Each new row is followed by its nearest point in the smallest flat space through zero that holds the last named rows.

Z936 (3 x 14):
[[ -5.7 -57.8  -1.7  33.3 -21.3  13.7  -5.7   3.1 -29.0  -7.3 -45.2  23.7
  -13.1  58.3]
 [  1.8 -17.1 -17.7 -12.7 -24.7   9.2  35.0 -19.8 -17.3 -39.5  -4.0  36.6
  -23.4  39.3]
 [ -8.6 -30.2 -28.3  19.4  25.5   8.2 -28.1   2.2  20.3  31.9  -8.5   3.4
    7.1  45.2]]
New rows:
[ 17.2   4.8 -10.1  -7.3 -58.3  28.5  53.1  36.8 -14.2  -5.4  58.3   4.7
   2.3   2.0] => [  4.9  12.9   0.4 -19.8 -16.9  -0.7  28.6 -11.7  -9.7 -29.5  10.0  13.1
 -11.8  -6.4]
[  5.5  -8.0  10.6 -19.7  -1.4  18.8 -30.4  -2.2  -4.8   2.5 -10.9   2.5
   4.5  -3.8] => [-0.8 -4.0  4.6  6.5  0.2 -0.1 -6.1  4.1 -2.2  4.8 -5.7 -3.5  2.1 -0.9]
[-23.8  -3.6   2.1  14.1  -6.8  -8.1  -4.9  15.2   3.7 -14.3  -3.8   1.7
  -8.5 -29.6] => [  1.2   3.0  13.2   3.5  -5.6  -2.4  -1.4   5.1  -7.4  -1.1  -4.9  -6.2
   1.4 -13.5]
[ -7.3 -29.1  -7.2   0.5  19.0   5.5 -44.5  -7.5   3.5 -14.3  11.4 -34.5
 -48.6  -0.5] => [ -2.4  -7.6  -4.4   7.5   7.8   1.4 -10.9   3.0   5.4  11.7  -3.6  -2.5
   3.8   8.3]
[  0.2 -19.6 -51.2  -1.2  39.3  11.4 -19.3  -7.9  19.8  -6.1  15.5  -6.8
 -58.3  20.2] => [ -4.1  -9.1 -36.2  -6.3  20.0   6.2  -2.6 -11.3  23.5  10.1  12.7  12.9
  -0.6  36.1]

Z746 (3 x 14):
[[ 24.2 -25.4  23.0  19.2  13.0  25.6  15.5  33.9  20.9 -83.3  16.0  -5.1
   -4.4   5.8]
 [ 14.9  -7.5  -4.0  -2.2  -5.5  -7.9  28.4   0.1   2.1   3.5 -16.5  -1.9
    9.0  -0.6]
 [-41.0   1.2   3.3 -10.9  24.2  12.8  -3.8   3.5 -23.5  14.5  35.2   7.3
  -13.7  -7.2]]
New rows:
[-59.9  12.8  16.8 -15.3 -51.1  10.5 -35.6 -17.1 -19.0 -47.8  -3.2  22.4
   6.6 -50.3] => [-16.1  10.5   4.6   3.8   4.5   8.8 -38.3  -1.2  -0.7  -4.7  18.1   1.9
 -10.6   1.5]
[-17.5 -19.9  57.2  12.9  37.4 -21.6  -6.0   5.4 -57.7  14.8   5.6  -6.7
 -31.1  31.3] => [-27.1  -2.1   3.6  -7.2  18.5  10.4   2.5   5.2 -16.0   5.4  25.4   4.9
  -9.4  -5.1]
[ 27.3  34.9  22.5  16.8  16.0   7.9  40.6  -6.2 -24.6  -6.8  19.0  22.1
   4.5  22.1] => [  1.0 -10.4   2.6  -2.1   7.3   3.6  23.9   8.1  -3.1  -8.2   3.4   0.3
   1.0  -2.0]
[ 20.7 -10.4 -20.0  36.5  -9.4  -4.2 -10.4  19.2 -26.2 -23.9 -41.1  23.6
  16.0  -2.9] => [ 23.5  -2.2   0.3   7.6 -11.9  -4.5   1.6   0.8  14.4 -14.8 -17.0  -4.3
   6.6   4.4]

Z970 (3 x 14):
[[-72.7  11.0 -21.4 -35.4  34.4 -10.5   1.1 -23.6  38.4  -9.8  25.0 -15.9
  -35.6 -10.6]
 [-48.9  -3.5 -12.8  21.4   5.4  -4.3   8.4   3.1  28.3  37.7 -17.8 -27.9
   19.8 -27.9]
 [ -0.1  18.7 -37.0 -24.8 -37.6  -7.3   7.1 -34.0  36.2  39.7 -12.6 -38.7
  -31.0 -10.1]]
New rows:
[ 38.0  32.7  33.9 -19.4 -31.6 -38.6   3.1  -3.8 -36.7  17.2   8.8  19.5
 -40.4 -29.8] => [ 42.2   7.1  -2.7 -15.1 -24.2   1.7  -2.3 -10.4  -9.8  -4.6   0.6   4.3
 -16.6  14.3]
[ 10.1  -6.0 -38.2   0.6  35.5  12.3   8.1 -11.8 -21.8  25.6  33.5 -29.0
  27.1 -34.6] => [-14.9  -1.4  -3.2   7.0   2.4  -1.2   2.4   1.6   7.9  10.7  -5.2  -7.7
   6.6  -8.3]
[-39.3   3.1 -19.6  37.5 -30.1  19.5  22.3  16.5 -13.3  -1.7  -1.0 -28.3
  -9.1 -36.0] => [-22.1  -2.6  -6.2  14.8  -0.3  -1.7   4.8   3.2  13.6  23.1 -12.5 -15.3
  13.8 -15.3]
[-27.3 -34.2  19.6 -32.6 -18.3   9.7  21.0  21.4 -35.6  20.8  -8.0  30.2
  12.9  35.2] => [  5.9  -5.2  10.4   8.5   6.0   2.5  -1.8   9.8 -11.6  -8.6   1.0  10.4
  10.0   3.3]
[ 26.7  15.4  29.2 -18.7   1.1   8.6  -7.3  16.8  -6.6   3.5 -23.7 -23.0
 -39.2 -30.1] => [ 16.9   4.1  -4.3  -6.8 -13.6   0.1  -0.1  -6.5  -0.6   3.1  -2.0  -2.3
  -7.9   4.2]
[ -6.6 -26.3  26.9 -29.6  15.9 -12.2 -23.3 -10.6   2.0  -6.2  -3.2  -4.5
  -5.9 -11.5] => [-10.9   0.6   1.0  -7.4  11.7  -1.0  -1.5  -1.6   1.2 -11.2   9.2   4.2
  -6.6   1.9]

Z101 (3 x 14):
[[-46.3  -1.7  29.0   0.0  -2.2  11.8  42.4   3.3   9.7 -18.7   8.1  -1.3
   -9.1  44.2]
 [  7.1  38.4  26.7  13.6  12.3  27.2  14.7   1.5 -16.7  27.3  15.8 -28.4
  -29.0  -9.7]
 [ 16.0  10.0  46.8  -6.5 -21.1   0.3 -35.1 -18.2  34.0   0.4 -38.2 -39.7
   -8.0  -4.6]]
New rows:
[-24.4  -2.6  30.8 -33.1 -19.1 -22.2 -17.5   5.3  55.3   3.7  -1.2 -37.3
 -22.6 -13.0] => [ -2.1   1.1  36.7  -6.5 -17.1  -0.5 -15.4 -12.1  28.8  -8.6 -26.9 -24.1
  -3.9   9.9]
[-17.4  15.2 -34.7  19.9  18.2 -44.0   4.0 -55.3  -1.3  18.8  22.2 -56.0
  23.9  21.7] => [ 1.3  2.2 -1.7  1.3  2.1  1.5  1.4  1.0 -3.3  2.6  2.9  0.2 -1.3 -2.0]
[ -7.3   8.0   3.9   8.8  30.4  11.5   3.9  42.5  30.3 -42.0 -29.5  14.6
  28.2   4.5] => [-13.1 -13.5   0.3  -5.2  -6.1  -6.7   3.3  -0.7  10.2 -14.3  -5.7   7.6
   7.6  14.1]
[ -0.7  40.7  40.2  -0.2 -23.0  51.1  36.8 -20.5   2.8  27.5 -13.7 -10.3
 -25.6 -71.4] => [ 14.5  39.2  35.3  11.2   6.4  25.0   1.6  -3.6  -7.8  27.5   4.5 -37.2
 -28.9 -13.8]
[-15.0 -38.7  -5.3 -35.5  39.4   4.2 -27.0  21.4   7.4   5.8  -3.1  -5.1
  31.3  -7.0] => [  2.5 -15.2 -15.4  -5.2  -4.0 -12.2 -10.1  -0.5   4.5  -8.5  -6.2  12.5
  12.8  -1.5]
[-34.7 -20.5  -9.3  43.3   7.4  -0.5  35.5   1.2  14.1 -21.1 -44.9 -40.5
  11.1 -19.4] => [-13.2  -4.7  12.4  -3.0  -5.7  -0.2   5.8  -2.0  10.7  -9.9  -5.6  -2.3
   0.2  14.7]

Z463 (3 x 14):
[[ 21.8  -6.1   5.6  70.4  13.6 -19.5  60.3 -34.4   4.8   0.2  39.6  -4.9
  -48.1   0.3]
 [-34.0  14.4  18.7 -14.4  10.0  33.9  -9.2  35.6  20.4  41.1  48.4  34.4
   -0.3  53.0]
 [ 12.0 -19.0 -28.1  -5.3 -23.4  20.5  30.8  20.4  33.5  10.4  30.6 -12.8
  -29.7  47.0]]
New rows:
[ 47.6 -15.9  -4.0 -39.8  10.2   8.0  21.8 -24.7  12.3  15.6 -17.3  34.6
  -5.4  15.7] => [  5.2  -6.3 -10.2  -5.5  -8.6   3.6   4.7   4.6   6.7  -1.5   0.2  -6.8
  -4.4   7.4]
[-32.5  27.4 -33.8 -15.4  23.0  -5.2  17.4   6.1   6.1  13.5  21.3 -22.9
 -38.6   5.5] => [  0.3  -2.7  -2.8   4.4  -2.1   6.7  11.6   5.4  10.3   7.7  17.1   1.4
 -11.4  17.0]
[  0.4  26.8 -30.3   0.5 -67.2  -3.8 -10.4 -11.3  53.0  -8.4  43.1   0.5
   6.0   8.6] => [  6.3 -10.9 -17.5  -9.8 -15.2  11.7  11.3  13.2  17.2   3.5  10.2  -8.6
 -11.5  23.4]
[-21.3 -38.9  25.1  14.0 -40.4  26.7   8.4   6.2  28.3 -20.6  28.8   2.1
 -19.6   9.2] => [  3.2  -6.4  -8.4   2.9  -6.7   9.4  16.3   8.2  15.2   8.0  20.0  -2.0
 -15.7  23.2]
[ 21.0   1.2   5.1   9.0  24.8 -16.0 -27.8 -25.4  28.7   6.4 -37.4   6.3
  17.2 -31.3] => [  1.1   4.8   7.1   2.7   6.7 -13.7 -11.9 -13.5 -16.9 -11.8 -22.1  -1.4
  12.9 -28.1]
[  4.7  40.0  42.9 -34.0  40.8 -21.8   6.6 -25.9  11.5  41.7  -2.6 -18.4
  23.2  21.1] => [-16.4  13.5  20.1   2.4  15.3   2.0 -12.6   1.5  -7.0  10.7   7.4  18.2
   9.5  -1.3]

Z51 (3 x 14):
[[ 15.3   0.7 -17.4 -27.1  -6.6  32.6 -48.4  33.2  13.6   4.0  30.1  12.1
   17.3  -0.8]
 [ -9.4  12.4 -26.0 -26.8 -13.4 -61.8 -63.0  60.3 -16.7  38.8  -7.6  17.8
   -1.7 -22.3]
 [ -0.1  64.3  -6.6  34.5 -14.2  -7.6 -27.0  14.5 -31.3 -38.6  13.3  40.5
   25.1  41.8]]
New rows:
[ -1.6  43.5  -9.2  -1.3  36.4   2.7   8.8  34.9  -2.2  34.9 -20.3  58.3
   8.0  13.9] => [ -2.6  21.0  -7.1   4.7  -6.8 -17.1 -20.2  16.5 -13.1  -2.4   1.1  15.1
   6.2   6.9]
[ 11.7   4.7   3.4 -14.1 -51.5  -9.2  41.3  15.1  -9.5  19.3  21.2   5.1
 -55.4 -24.8] => [ -4.8 -11.1   0.9  -5.4   2.1 -15.4   5.7  -0.3   0.7  13.2 -10.4  -7.9
  -9.0 -11.8]
[-25.4  -6.3 -39.7  11.9  11.8  -5.2   8.5  20.6 -58.3  58.3 -54.1 -12.6
  28.8  16.9] => [-11.4   4.5  -2.5   1.6  -2.4 -41.8  -3.1   9.3 -13.4  14.7 -17.9   1.4
  -9.2  -9.3]
[  5.5 -18.3 -20.5 -36.2  -9.9   6.5   6.0 -24.5   6.6  11.6  58.3  29.3
 -12.2   5.4] => [  8.3 -10.8  -3.5 -13.9   0.9  24.6  -9.7   4.9  13.2   2.2  13.0  -2.8
   4.5  -3.5]
[-43.9   2.4  37.5  -8.3  -5.5   4.9  -5.9 -19.0   2.1  -2.7  -4.1  -3.3
 -26.7  17.4] => [ -2.8  -1.3   5.4   7.3   2.3  -3.6  14.5 -10.9  -1.8  -2.9  -6.3  -3.9
  -3.9   1.2]

Z391 (3 x 14):
[[ 25.4 -28.3   2.0  32.7  -1.3 -31.2 -24.6  63.7  23.8 -32.2  52.1 -72.0
   71.9 -10.5]
 [ 10.8 -58.0  17.4  21.4   9.1   3.1 -57.6  35.8   2.6 -32.9   5.7 -51.8
   16.4  -9.7]
 [ 55.1 -25.9  16.1  33.6 -12.1 -47.8 -27.2  41.9  18.3 -16.4  23.3  -4.6
    9.1  16.7]]
New rows:
[ 10.7  35.8  14.3 -22.9 -23.7  23.3 -13.3   3.5  30.9  37.7  -8.6 -10.7
  36.8  28.2] => [-2.7 14.6 -6.9 -2.1 -2.1 -4.2 15.6  0.3  3.4  4.3  9.2 -1.0 12.2 -1.2]
[ 33.9 -39.3  24.0  23.2 -22.3  12.4 -15.8  -8.0 -37.5  15.7 -16.5 -40.4
  10.9  -8.7] => [  4.9 -29.8  10.6   8.4   4.7   4.5 -30.3  11.6  -1.7 -14.1  -4.7 -17.1
  -2.9  -2.7]
[ 24.8  31.3  30.2 -15.3 -15.9   0.5  21.1 -33.4 -37.0  -6.5  22.6 -23.7
  -5.8  -6.3] => [-4.0 13.8 -5.5 -4.3 -1.6 -0.8 14.2 -5.1  0.7  6.1  2.8  5.5  3.4  0.0]
[ 18.3 -31.0  -7.2  36.3 -20.8  39.3  -7.2 -35.3  35.7 -19.6  25.0  -8.6
  39.0 -29.8] => [ -4.1 -11.0  -0.4   4.6   3.9   3.0  -9.6  13.5   2.7 -10.3   9.9 -27.1
  20.4  -8.3]
[-26.3 -18.7  -4.8 -12.6 -35.4  36.0  27.0 -33.2  11.9  14.9  19.9  15.2
   1.4 -24.0] => [-23.4  15.4  -8.9 -14.4   4.2  18.1  16.3 -17.0  -6.3   8.1  -6.4   1.5
   0.4  -7.2]
[  7.1 -39.2 -24.2   5.5 -19.5 -17.3   4.3 -33.5  16.3  26.9 -32.1  26.1
 -35.0 -22.1] => [  6.8  -3.1   7.3  -2.8  -1.9   1.2  -5.5 -14.4  -6.3   6.4 -19.4  28.9
 -33.2   9.8]

Z365 (3 x 14):
[[ 17.0  -8.0   6.9   0.6  -2.7   4.3  22.2 -23.5 -51.4 -28.6 -26.6  57.3
   -0.1 -28.2]
 [-38.5  11.1  19.5  -6.0 -26.8   2.2  -2.6 -12.4  15.6  22.9  55.7  28.3
   16.3 -30.1]
 [-13.5 -33.2 -54.3  16.1  48.5   1.1   9.6  21.2 -65.4  -9.2  -5.8 -15.8
    8.9 -16.0]]
New rows:
[-38.0 -26.7 -14.7  25.8  28.9   6.2 -20.3   5.8  30.1  22.9  35.1 -24.3
  -1.7 -17.1] => [-34.4  -5.1 -20.1   4.2  11.4  -1.2 -10.6  18.5   9.3  24.1  39.5 -29.7
  11.6  -3.6]
[-22.8   8.2  -7.2   4.3   2.3  42.8  15.2   4.7 -51.9 -10.1 -25.3  -1.1
  21.0 -35.1] => [ -6.2 -14.5 -16.3   5.7  14.1   2.4  11.5  -2.1 -42.7 -10.1  -2.1  19.4
   6.5 -22.2]
[ -3.3 -16.0  20.8 -71.4 -19.9 -56.5  15.7  -5.0 -17.0 -12.2   5.6  -1.4
  23.7  -6.8] => [-1.3  2.9  9.1 -2.2 -8.9  1.1  3.3 -8.5 -2.4 -1.5  3.7 17.4  1.7 -9.0]
[-41.1  14.3  19.8   3.6   6.4  17.0  14.3  31.0 -23.3  -4.4 -38.8  10.5
  29.6 -15.7] => [ -3.7  -6.4  -6.2   2.4   5.1   1.3   6.0  -2.4 -20.7  -4.8   0.3  12.2
   3.6 -12.4]
[ 36.4 -24.9  18.6  13.2  23.3  31.5 -26.7  20.5   1.8 -18.5 -16.8  -5.8
 -42.3  20.6] => [ 26.8  -1.4  -3.4   1.1   9.0  -1.7  -0.2   4.7   1.7 -12.8 -34.5 -16.3
 -12.0  22.4]
[-13.2   2.3 -16.6  33.8  -2.9  -9.5  -2.3  37.7 -44.0  28.4 -19.8 -48.2
  -6.3 -10.0] => [ -8.0 -15.2 -31.5   8.5  28.1  -1.1  -2.2  19.7 -17.5   2.2  -0.4 -29.8
   2.7   4.6]

Z978 (3 x 14):
[[ 21.1 -18.5   8.7 -45.7   3.5 -19.1  40.1 -16.5  38.2  17.9   6.0 -10.6
   -6.3 -31.1]
 [-13.7 -10.5  22.7  34.6  30.4  -9.1 -14.4   2.6 -10.6  17.8  19.2 -33.7
   -3.5  19.4]
 [ -2.6  -3.1  17.7  13.0 -37.1  -5.9   6.4  12.0  34.8   1.0 -22.8   3.5
  -53.7  -7.8]]
New rows:
[-13.8 -22.7   3.0  38.2  40.0   2.6 -31.1 -26.8 -39.8 -24.8  35.4 -19.2
 -38.0  18.7] => [-17.3  -2.7  14.6  41.1  26.1  -1.2 -24.3   6.3 -22.5   8.9  15.3 -24.4
   2.7  25.7]
[ 25.4  18.1  11.6  38.0 -17.9  24.2  25.2  -4.0 -28.9 -23.9  -0.8  18.6
 -39.2 -21.1] => [ -4.8   7.6  -1.5  12.1 -23.6   6.4  -7.4   9.8   3.7 -10.1 -16.0  13.4
 -18.6   2.6]
[-36.7  25.0  32.9  10.8 -37.5 -38.9  18.0 -21.1  19.7 -22.7 -16.2  -2.7
 -17.6   9.5] => [ -3.3  -1.4  11.6  12.1 -22.0  -3.1   1.2   8.5  19.3   0.5 -13.7   1.3
 -33.4  -2.4]

Z645 (3 x 14):
[[-16.5 -55.9  17.6  27.0 -61.0 -17.8  -3.8  -2.7  11.2  10.0  57.4  25.5
    9.7 -19.1]
 [ 22.4 -28.4  15.4  21.4   7.4 -19.2  -5.7  35.0 -42.0  28.3   0.5   0.2
   18.6 -29.1]
 [ 44.0 -71.1  -2.5   6.9  25.5 -68.2   6.1  37.2  16.8  26.3  18.3 -29.9
   26.9   2.2]]
New rows:
[  1.0 -29.7  50.3 -12.8  -5.8   1.9 -12.8   9.3 -20.8  -4.3  -5.7 -17.4
  -3.5   3.2] => [  5.0 -10.2   5.7   7.9  -1.6  -5.4  -2.1   9.8 -12.6   8.6   2.9   2.1
   5.6 -10.0]
[-20.4   0.9  -0.2  14.2 -10.5  11.7  28.8   1.7  55.1   7.6 -19.8  22.0
  24.4   8.1] => [ -9.0  -1.5  -4.5  -5.1 -10.4   0.4   2.5 -13.2  22.1  -9.1  10.0   1.3
  -4.7  10.5]
[ 21.5 -11.5 -17.2   5.5  -3.3 -12.8 -24.3  -7.9   3.9  35.2  10.8   7.7
  24.5 -31.9] => [  8.0 -21.4   6.4  10.1  -3.6 -13.6  -1.6  12.7  -8.9  11.5   9.2   0.8
   8.8 -10.5]

Z118 (3 x 14):
[[  6.2  11.0  -8.9 -12.5   2.2  -6.8   9.0 -12.4   6.1  13.0 -30.8  63.2
    6.2  -4.3]
 [-20.7 -10.0 -27.3 -34.6  14.3  11.0  82.7 -35.2  -5.5 -43.8 -44.9  53.5
   12.1   7.7]
 [-10.9 -11.3  20.7  13.3 -10.3  31.4 -65.0 -18.3  15.5  11.5 -16.1  16.3
  -23.0 -11.5]]
New rows:
[ 22.0 -46.1  -9.1 -27.2 -68.3  19.9  14.8 -43.5 -18.0  -7.0   6.8   5.7
  31.3 -16.7] => [-11.2  -8.8  -2.9  -6.1   2.3  12.4  12.8 -13.2  -0.1 -16.3 -11.5   6.3
  -2.3   1.3]
[ 40.1 -10.2 -43.2   4.4 -22.5  19.3 -48.6   3.0   3.9   4.7 -10.0  46.6
  -5.8  19.1] => [  5.5   6.5   5.7   2.6  -4.6   2.2 -30.5  -6.5  10.0  21.8 -16.6  37.5
  -5.0  -8.0]
[-10.7  21.9 -17.0 -13.7 -10.5  12.9 -11.4  -8.1  48.6  53.4 -12.2   9.9
 -10.2  -1.4] => [  6.7   7.1   4.3   2.6  -3.7  -1.5 -24.3  -2.4   7.5  19.9 -10.9  28.6
  -2.8  -6.3]

Z75 (3 x 14):
[[ 44.6  -2.9 -18.5   7.6  19.8  -2.3  22.2  -0.5   4.9 -32.4  22.5 -16.7
   52.5 -51.5]
 [  0.2 -17.9 -40.3  -5.8   3.0  -2.9  68.1   3.9  -8.5 -29.8   8.3 -67.4
  -21.0  15.5]
 [-31.4 -29.8  11.3  16.1   5.4   0.7  43.5 -17.7 -25.0 -57.3 -26.8 -44.7
    2.6 -70.6]]
New rows:
[-19.5 -10.2  10.8   3.7   5.6  -1.2  -5.3  17.1  -3.4 -27.8  -9.5 -19.9
   0.8 -32.2] => [-13.5  -9.9   9.6   7.1   1.5   0.7   9.3  -7.6  -9.2 -19.2 -12.2  -9.9
   2.7 -29.6]
[ 10.3 -12.5 -58.3  10.6 -16.9  25.6   1.0 -58.3  17.7  24.9 -31.3  -7.8
   0.4 -41.6] => [  2.1  -4.1  -0.1   3.4   3.5  -0.2   7.5  -2.6  -2.5 -11.8  -0.7  -6.9
   8.4 -17.5]
[ 12.5  34.3  30.1  49.8   1.0   3.4 -18.0 -53.2   3.4  -8.2  17.0  -0.9
  -9.1 -13.3] => [ -1.3   1.2  13.9   5.1   1.5   0.9 -14.5  -4.1  -0.6  -1.6  -5.1  14.5
  11.9 -20.6]
[  3.3  11.7 -16.5 -11.0 -14.8  -5.0 -27.7  -7.5   1.3  19.3   0.2  -1.1
   7.9  -8.8] => [  6.8   5.7   2.5  -0.7   0.3   0.1 -12.4   1.6   4.4   8.6   3.7  12.9
   5.8   3.2]
[14.2  8.1  4.9 13.8 16.2 -0.7 -8.0  0.1 16.1 -8.5 41.8  3.6  5.1 37.0] => [ 21.6   8.8 -13.9  -5.7   2.2  -1.2  -3.4   7.5   9.8  12.2  16.4   5.0
   6.6  20.1]
[ 45.8 -33.4  -1.6 -15.5 -27.1   4.2 -19.2 -52.7   0.2   4.2 -20.4  10.4
  -4.5  10.9] => [ 3.1  3.8  2.4 -0.6 -0.3  0.2 -8.9  1.0  2.7  6.4  1.7  9.0  2.5  3.1]

Z93 (3 x 14):
[[-24.3 -22.0 -10.1  19.6  10.9  22.4  33.0  10.1  10.7 -26.8  21.6  38.8
   -1.9 -20.1]
 [-15.6  17.8  -1.1  -6.8 -49.3  -5.2 -35.5 -27.7  22.9  46.0 -16.5   4.5
   37.8  -5.4]
 [-18.6  -5.2  14.0 -39.3 -35.3  -2.2 -20.3 -15.1  27.1   7.7 -10.2  -4.0
    8.3  25.4]]
New rows:
[-37.5  -1.3   1.5  18.1 -44.0  22.9  -7.8 -10.9 -52.3 -18.8  20.4   1.1
 -13.2 -13.0] => [-8.9 -3.4 -4.4  7.9 -2.5  6.3  5.7 -0.5  5.3 -1.0  4.7 13.2  5.4 -9.1]
[-11.3  20.4  13.0  54.4 -15.4 -15.5  -7.9  12.6 -16.5 -27.1  38.4 -31.2
 -16.6 -44.2] => [ 11.8   7.4 -10.9  28.8  18.3   0.6   9.0   6.6 -16.9   2.5   4.7   3.5
   0.3 -20.3]
[  8.7 -22.4 -15.2 -13.7 -40.1 -24.7  36.9 -40.7  30.9  -3.7  -0.2  23.9
 -25.0   4.2] => [-20.4 -12.2   4.1 -14.9 -15.3   7.8   2.1  -4.2  19.7  -7.1   3.0  13.2
   3.4   6.8]
